The rows are grouped in 4 ways, from coarse to fine. Each group lies inside one group of the grouping before and may be the whole of it. The rows also spread widely along 12 directions, which tell nothing about the answers.
In the rows, 128 means zero.
Known rows, each followed by its group in each grouping:
[152 135 106 122  98  72 116 119 132 112 142 134 133 141 155  89 132 121
 165 155 147 134 114 117 127] : q184 q192 Pegi Vip
[123 124 126 182 120 173  96 135 137 151 119 118 123 111 129 135 166 156
  98 127 144 117 180 104 137] : q184 q16 sug bib
[137 107  77 102  83 125 149 119 152  91 123 124 126 175 100  69 112 154
 103 106 125 176 111 136  85] : q184 q619 Ludi sura
[109 101 154 145 111 109  81 123 133 117 150 148 136 145 124 103 152 168
 157 130 138 115 112 141 179] : q184 q644 venet tapin
[ 83 108 132 103  75 145 131 140 140 151 119 159 151 164 129 112 117 152
 148 106  94 105 101 129 151] : q54 q265 melo pudon
[132 144 119 120  97 101 162  93 142  95 164 145 125 176 130 107 172 117
  89 115 169 132 155 172 122] : q184 q16 nubab fataf
[104  66  68 131  88 179 110  88 112 138 142 140 132 187 144 118 124 181
  90 139 112 123 132 114 116] : q54 q265 fuv sop
[ 61 144 122  80 107  56 189  78 148 121 178 191 155 173 160  77 155 146
 163 141 144 109 131 178 157] : q54 q265 fuv gota
[ 87 188 158 164 209 149 171 131 147 188  96 127 146  77 152 191 133  94
 114  81 118 105 192 132 125] : q49 q251 vep Sini
[ 89 136 201  96 157 168 120 154 152 117 124 106 107 136  50 123 105 179
 110 127  88 144 122 138 159] : q49 q170 nep Biv
[118 153 191 124 159 173 135 146 149 141 104 110 106 107 103 150 102 172
  82 107 103 132 161 120 143] : q54 q907 lifor lebeg
[137 127 141 121 157 150 136 134 151  98 106 106  96 117  75  81 114 197
  78 144 134 185 166 117 110] : q184 q16 nubab gise
[156 146 152 152 192 130 149 123 147 109  85  99 108  83 131 137  89 163
  79  82 135 179 151 129  85] : q54 q907 gazi Susid
[110 163 151 144 156 167 134 139 149 118 112 165 151 152  90 116 131 149
  53 111 130 144 228 118  85] : q54 q265 pomin zulon
[137 108 156  70 115 104 134 121 111 147 111 155 140 154  99  90 128 154
 125 202 118 110 131 132 159] : q49 q170 nep bek
[155 110 110 151 107 108  91 129 113 143 127 129 140 121 148 123 162 106
 169 172 144 103 133 106 143] : q184 q619 Guzul nir
[124 133  98 144 189  82 118 109 112 132 128 140 152 103 171 111 130 110
 191 178 138 125 157  98 108] : q54 q907 lifor Rafu
[158 125 149 139 209 117  96 109  90 156 102 134 143 130 148 148 101 116
 157 160 120 112 151  96 131] : q184 q619 rem vodil
[114 156 199 102 152 155 114 111 137 112 165 110  97 163  89 136 121 185
  71 148 121 134 146 138 164] : q49 q170 seda Magu
[105  95 170  96 134  81 130 122 129  86 155 114 108 130 101 110 140 143
 186 130 131 129  59 183 188] : q184 q16 fedi sitif
[137  94  71 118  93 136  99  88 110 139 164  75  86 130 178 120 115 176
 161 190 119 130  76  87 158] : q184 q192 bamu pud
[165 115 118 143  81 105  80 110 129 108 168  87  87 119 164 109 137 181
 140 174 157 142  90 101 162] : q184 q192 bamu kuret
[ 90 108 166 154 156 129  60  93 114 123 171 168 146 188 126 110 150 174
 130 138 139 103 155 132 173] : q184 q16 sug Ranat
[162 121 196 110 131  97 147 151 121 161  55 170 161 114 129 133  98 131
 128 113 119 109 130 137 142] : q54 q265 fuv gota
[113 136 148 157 135 131 148 162 168 119  82 137 142 107  99 108 132 129
 123  60 135 153 149 145 107] : q184 q16 nubab gise
[143 141 120 110 116  86 169  97 141  82 159 124 114 155 122 108 160 116
 107 117 164 150 132 177 119] : q184 q16 sug bib
[145 142 184  94 189 118 118 134 115 129 102 131 127 127 113 120  73 154
 138 155  99 137 135 105 133] : q54 q907 lifor Rafu
[111 140  59 140 112 117 135 131 143 136 134 125 140 113 145  95 162 110
 178 164 132 132 154 103 110] : q184 q644 venet tapin
[162 159 132 176  75 104  62 139 159  86 149 152 153 183 125  81 141 150
  84  96 170 160 150 109  74] : q49 q170 nep Biv
[168 110 130 164  81 133 105 148 138 144  88 137 139 114 128 119 152 145
 100 115 147 125 150 119 128] : q184 q644 venet tapin
[ 85  88  44 141  83 120 132 127 131 105 158 128 146 130 139 110 179  95
 184 150 137 122 114 135 113] : q54 q265 pomin zulon
[157  65 100 178 145 151  81  92 101  88 153 102 103 136 115 134 184 146
  83 167 176 141 163 133 127] : q184 q16 nubab gise
[105 103 126 144 110 149 123 161 132 138  99 135 153 121 120 142 128 108
 160  99 104 116 114 127 126] : q54 q265 fuv gota
[135  69 152 160 181 120  95 108 122  80 123 119 112 112  88 105 148 187
 101 137 162 160 142 154 140] : q184 q16 fedi sitif
[120 159 149  98 164 138 130  79 104 167 157 120 117 186 184 161  83 139
 144 125  99 101 112 112 153] : q184 q16 nubab gise
[202 140 165 115 108 124 112  95 113 131 125 139 122 194 148 143  98 155
  57 103 135 130 130 132 125] : q184 q644 venet tapin
[154 144 138 131  94 139 106 129 119 190 119 116 116 105 189 142 117 175
 134 184 125  96 136  70 159] : q54 q265 fuv gota
[181 113 129 132  78 113 104 153 125 137  92 112 132 136 145 126 104 118
 155  96 122 132  71 115 121] : q184 q16 sug Ranat

New rows. What belongs after each?
[141 101  75 146  91  68 126  97 151 104 144 110 110 102 175  73 141 179
 153 143 172 161  97 127 130] : q184 q192 Pegi Vip
[127 117 168 144 188  76 167 141 153  98  71 135 149  89 109 132 106  97
 153  36 133 160 107 184 116] : q184 q192 Pegi Vip
[170  98 136 150  80  82  92 116 125 103 146 129 125 147 147 121 155 128
 139 115 169 122  88 149 151] : q184 q619 rem vodil
[ 25 141  86 157 178 201 161 133 174 101 136 108 130 144  80 127 132 122
 126  36  93 168 158 148  83] : q184 q16 sug bib
[ 76 139 128  81 134 154 173 143 142 145 110 142 146 148  73 110 135 110
 129 145  87 120 155 140 124] : q49 q170 nep bek
[ 16 101 137  84  96 121 116 135 130 100 175 204 187 223  42  74 187  91
 178 155 100  85 137 178 170] : q49 q170 seda Magu
[155 116 122 160  73 123  85 140 141 112 132 106 123 144 153 135 116 125
 142  73 132 136  75 120 126] : q184 q192 Pegi Vip
[ 85 109  86 154 164 134 116 125 138 152 103 133 147 104 133  96 112 168
 144 134 115 147 142  99 107] : q49 q251 vep Sini
[ 99  89 135 112 109  74 144  82 130 102 153 173 158 199 138 113 139 114
 154  62 136 113  77 204 151] : q184 q619 Guzul nir
[ 98 140  91 134  73 158  95 120 136 112 192 119 118 187 128 110 168 125
 138 150 130 115 138 111 136] : q184 q16 nubab fataf
[121 138 100  86  88 151 141 113 141 118 144 122 113 185 111  95 107 153
  98 136 103 145 133 116 115] : q184 q192 Pegi Vip
[ 72  85 100 208 133 124 121  86 164  62 173 113 118 122 150 135 172 157
 106  23 173 160 108 193 117] : q54 q907 gazi Susid
[136 124 149 108 142 104 166 145 146  96 118  98 104  73 103 124 144 134
 140 150 142 153 119 152 142] : q54 q265 melo pudon
[ 87 130  63 147  69 124 126 103 154 116 161 160 161 197 180  96 116 147
 131  60 129 140 110 125  78] : q54 q265 pomin zulon
[ 99 123 143 142 133 129 159 100 139 151 134 120 125 122 154 177 142 126
 102  68 133 108 109 177 155] : q49 q251 vep Sini
[195 130 131 142 172 146  80  89  90 114 162  60  77 141 158 171 112 146
 108 167 141 142 120  97 130] : q184 q16 sug bib
[118  77  90 159 129 143  96  97 122 106 128 118 130 157 154 126  97 162
 122  72 117 151  88 129  98] : q54 q907 gazi Susid
[144 110 127 124 143 148 102 149 125 123 101 105 115 117  91 100 114 158
 137 163 113 153 134  98 123] : q184 q16 sug Ranat
[115 108 126 161 161 117  74 110 106  99 170 129 137 146 147 142 139 124
 170 150 137 121 122 120 135] : q54 q265 fuv sop
[148 102 171 112 209 100 118 121 107 115  95 113 137 130 108 140  75 128
 154 118 106 149  85 143 122] : q49 q170 nep Biv
[ 92 166 134 112 108 145 112 125 149 132 148 136 127 171 142 102  89 170
 132 108  94 132 121  99 122] : q54 q907 gazi Susid
[ 70 139 117 122  62 139 102 144 137 124 168 184 157 168  91  78 209 112
 136 196 132  82 201 119 153] : q54 q907 gazi Susid
[132 130 105 146 102  77  93  89 106 141 165 181 171 185 175 117 163 103
 132 152 160  90 146 130 130] : q49 q251 vep Sini
[150 167 185 118 145 160 134 171 127 141 101 121 127 122  73 166 148  68
 113 142 112 103 181 124 141] : q184 q619 rem vodil
[159 132 105 145  89 109 158 100 132 141 142 116 114 102 187 146 172 138
  93 150 178 115 154 135 129] : q54 q265 pomin zulon
[ 68 112  63 129 148  94 144  80 125  99 168 169 167 184 137  96 160  82
 170 126 134 123 152 157 109] : q184 q192 Pegi Vip
[ 49 121 118 124 138 140 164 117 162 102 161 125 117 116 103 112 168 148
 132 120 128 134 149 165 146] : q54 q907 lifor Rafu
[156 124 148  97  93 142  94 140 115 136 119 138 126 167 100 104 116 144
 114 180 109 115 143  97 149] : q184 q192 Pegi Vip
[128 140 100 105  96 175 111 153 132 127 140  92 103 144  93 106 136 133
 136 183 102 136 142  86 124] : q184 q16 sug Ranat
[104  72  62 175  66 123  91 120 131 114 151 151 150 129 146  88 194 154
 137 164 168 119 150 119 124] : q54 q265 pomin zulon
[131 178 132 161 106 128 125 127 159 121 158  87 115 132 165 165 135 112
 122  72 143 136 107 132 114] : q49 q170 seda Magu
[111  75 120 136 167 121 138  96 101 133 114 145 156 142 152 162 126 105
 149 102 120 110 112 157 131] : q54 q265 melo pudon
[138 128 150 164 104 115 127 125 155 112 114 169 151 153 112 110 165 131
  74  71 167 130 173 160 117] : q184 q619 rem vodil
[107 113  35 168  48 180  90 140 137 175 108 147 177 180 154 109 135 115
 125 108 105 113 148  71  65] : q49 q170 nep Biv
[120 125 104 134 111 145 158 150 167 113  96 115 120  97 107  93 118 175
 102 113 128 176 146 120  90] : q54 q265 fuv gota
[122 102  79 145 116 133 166 117 129 131 122 112 128  96 148 149 170 104
 129 140 145 123 146 142 116] : q54 q265 fuv gota
[106 100 152 173  87 116 125 122 146 178 112 125 137  88 178 159 165 153
 138  86 152  87  98 155 185] : q49 q170 seda Magu
[112 143 110 151 168 139 112 118 148 128 136  92 115 116 150 121  98 162
 155 110 117 156 120  97 115] : q184 q619 Ludi sura
[109 116  85 119  64 120 106 124 144 107 169 124 118 146 143  75 140 183
 146 171 139 142 110 104 129] : q54 q265 pomin zulon
[158  92  67 130 153 130 113 117 106 136  88 122 141 139 133 100  94 130
 149 157 112 151 130  86  82] : q184 q619 rem vodil
[161 103  66 150  94  89 136  92 119 142 111 133 162 164 202 138 111  96
 139  68 140 131  75 138  74] : q49 q170 nep bek
[ 83 135 125  99  68 156 135 115 160 162 127 147 142 203 145 101  76 194
 106  61  85 129  83 125 122] : q49 q170 nep bek
[161 134 200 158  83 136 103 157 158  93 140  96  91  98 109 156 162 155
  74  92 162 130 123 154 164] : q54 q907 lifor lebeg
[109 101 121  96 147  64 145  78  99  99 170 167 156 183 150 122 140  98
 176 149 136 110 104 173 143] : q54 q265 fuv gota
[124 114 183 107  98 145 109 157 132 134 105 155 141 160  74 117 131 141
 121 117 102 109 128 143 168] : q184 q644 venet tapin
[117 114 107 118 138 144 120 130 125 155  96 124 139 129 119 104 104 159
 134 161 104 137 135  95 114] : q49 q170 seda Magu
[ 74  63  95 125 196 107 156  61 114 135 136 108 128 123 165 140 110 157
 174 110 116 134  67 169 145] : q49 q170 nep bek
[ 96 114  37 120 141 163 156  93 124  84 173 103 117 161 117 125 150 110
 110 158 125 157 160 129  71] : q54 q265 pomin zulon
[111 133  80 118 117 135 165 120 135 124 121 126 145 173 138 129 116  78
 148  74 107 137 111 142  85] : q184 q16 nubab fataf
[ 81  90 132 159 137 139 157 146 148 161  79 139 142  62 104 119 186 139
 142 122 139 108 168 155 165] : q184 q16 sug bib
[112 137 180 117  64 163 133 147 135 187 115 145 135 139 145 168 141 125
 113 101 104  62 129 134 183] : q54 q907 lifor Rafu
[ 80 125 115 117 123 125 188 137 171 129  89 148 152 135 110 104 111 129
 143  36 100 151 111 171 110] : q184 q644 venet tapin
[162 135  86 101 145 103 149 100 120  84 157  99 100 136 109  93 159 120
 118 206 157 162 162 129 104] : q184 q16 sug Ranat
[195 143 122 147 147  91 116  84 103 145 123 134 130 140 188 131 130 136
 101 157 169 122 165 108 107] : q184 q16 fedi sitif
[130 170 151 141 147 153 114 155 129 158 113 112 139 134 143 179 105  78
 168  84  89 108 120 108 129] : q184 q644 venet tapin
[102 156 119 100 139 150 145 131 147 103 136 147 129 159  63  78 148 132
  89 175 120 147 215 119 110] : q184 q192 Pegi Vip
[105 137 159  96  84 136 171 156 149 159  99 155 136 126  91 105 167 122
 122 143 124  98 165 147 165] : q184 q16 nubab gise
[101 116 140 128  92 136 126 124 151 130 156  98  97 114 125 135 147 173
 112 118 134 126  91 151 174] : q49 q251 vep Sini
[ 81 143 108 101 102 127 158 125 134 118 164 127 127 139 120 128 173  81
 160 153 116 100 137 149 146] : q54 q907 gazi Susid
[126 162 146 147 144 145 134 169 141 135  87 142 163 132 120 154 107  68
 134  62 101 125 153 118  83] : q54 q907 lifor Rafu
[154 150  81 153 104 116 103 123 135 141 137 104 121 123 179 106 130 141
 155 150 144 140 131  80 105] : q184 q16 sug Ranat
[146 139 167  98 170 157 136 138 122 149 101  89  92  88 115 145  94 168
 114 179  99 131 146  97 149] : q54 q907 lifor lebeg
[165  98 119 151 173  72 123  79  97  90 159 130 120 118 139 119 200 111
 125 202 200 127 176 156 141] : q184 q16 nubab gise
[128 169 151 152 112 138 143 152 160  99 147  96 108 119 112 154 169  88
 120  83 149 134 139 155 129] : q184 q16 nubab fataf
[ 64 159 129 127  75 177 117 118 183 122 196  85  72 136 146 113 127 232
 105 111 116 140 113 112 164] : q54 q907 lifor lebeg
[ 75 158 135 109  89 202 132 141 139 213 113 143 141 160 154 151  99 148
 121 112  63  73 151  83 149] : q54 q907 lifor lebeg
[149 106 126 113 177 172 140  89 110 121 108 125 115 169  91 122 113 168
  40 142 122 154 188 131 101] : q184 q16 sug Ranat
[ 76  95  81 159 122  73 165  86 157 117 181  67  89  49 192 147 181 146
 189 110 171 133  48 186 180] : q49 q251 vep Sini
[123 132 108 133 142 127 108 111 110 125 138 138 145 160 150 132 119 102
 148 133 113 118 137 111 106] : q54 q907 gazi Susid
[115 148 158  67 141 144 152  90 122 148 149 127 103 165 138 128  94 180
  98 160  98 116 137 123 157] : q54 q907 lifor Rafu
[140 136 144 154 130  98 144 149 153 129 113  88 115  54 138 143 163 117
 153 128 157 134 113 144 142] : q49 q170 nep bek
[116 136 144 113 130 170 128 130 134 168 131  77  77  89 134 130 129 192
 134 191 114 117 136  91 184] : q184 q16 nubab fataf
[147 181 173 124 129 124 128 164 143 123 108 128 149 170 122 163  82  56
 156  30  95 127  90 136 103] : q184 q619 rem vodil
[121 129 184 107 125 171 119 129 118 153 107 144 132 169 113 153  97 144
  88  99  88 100 135 130 148] : q54 q907 gazi Susid
[ 99 176 108  84 200 133 156  99 121 122 130 141 143 183 133 113  61 114
 138 124  76 151 153 105  70] : q54 q907 gazi Susid
[152 139 125 167 161 156 127 111 125 120 120 130 137 140 140 162 138 120
  60 106 148 139 194 122  83] : q54 q265 melo pudon
[131 142 166  69  35 153 139 188 155 124 107 129 134 176  50 110 123 109
 111 110  88 124  96 143 132] : q49 q170 nep Biv
[166 182 140 170 196  88 104 103 118 130 134 132 142 132 181 137 119 111
 138 123 159 136 171 102  97] : q184 q16 sug bib
[116 128 108 119 120 143 155  91 133 175 126 102 119 136 177 152 111 155
 117 114 113 116 107 126 131] : q49 q170 nep Biv
[118 117 159 139 132 115 118 101 136 129 150 125 110 115 159 125 132 204
 118 142 149 127 125 133 169] : q54 q265 fuv gota
[ 90 105 131 146 120 177 153 167 150 148  86 108 132  84 113 164 135 118
 140  78 100 122 119 137 134] : q54 q265 melo pudon
[110 157  72 114 161  89 173  74 136 112 153 116 125 147 192 118  94 121
 156 101 123 155 108 133  80] : q54 q907 gazi Susid
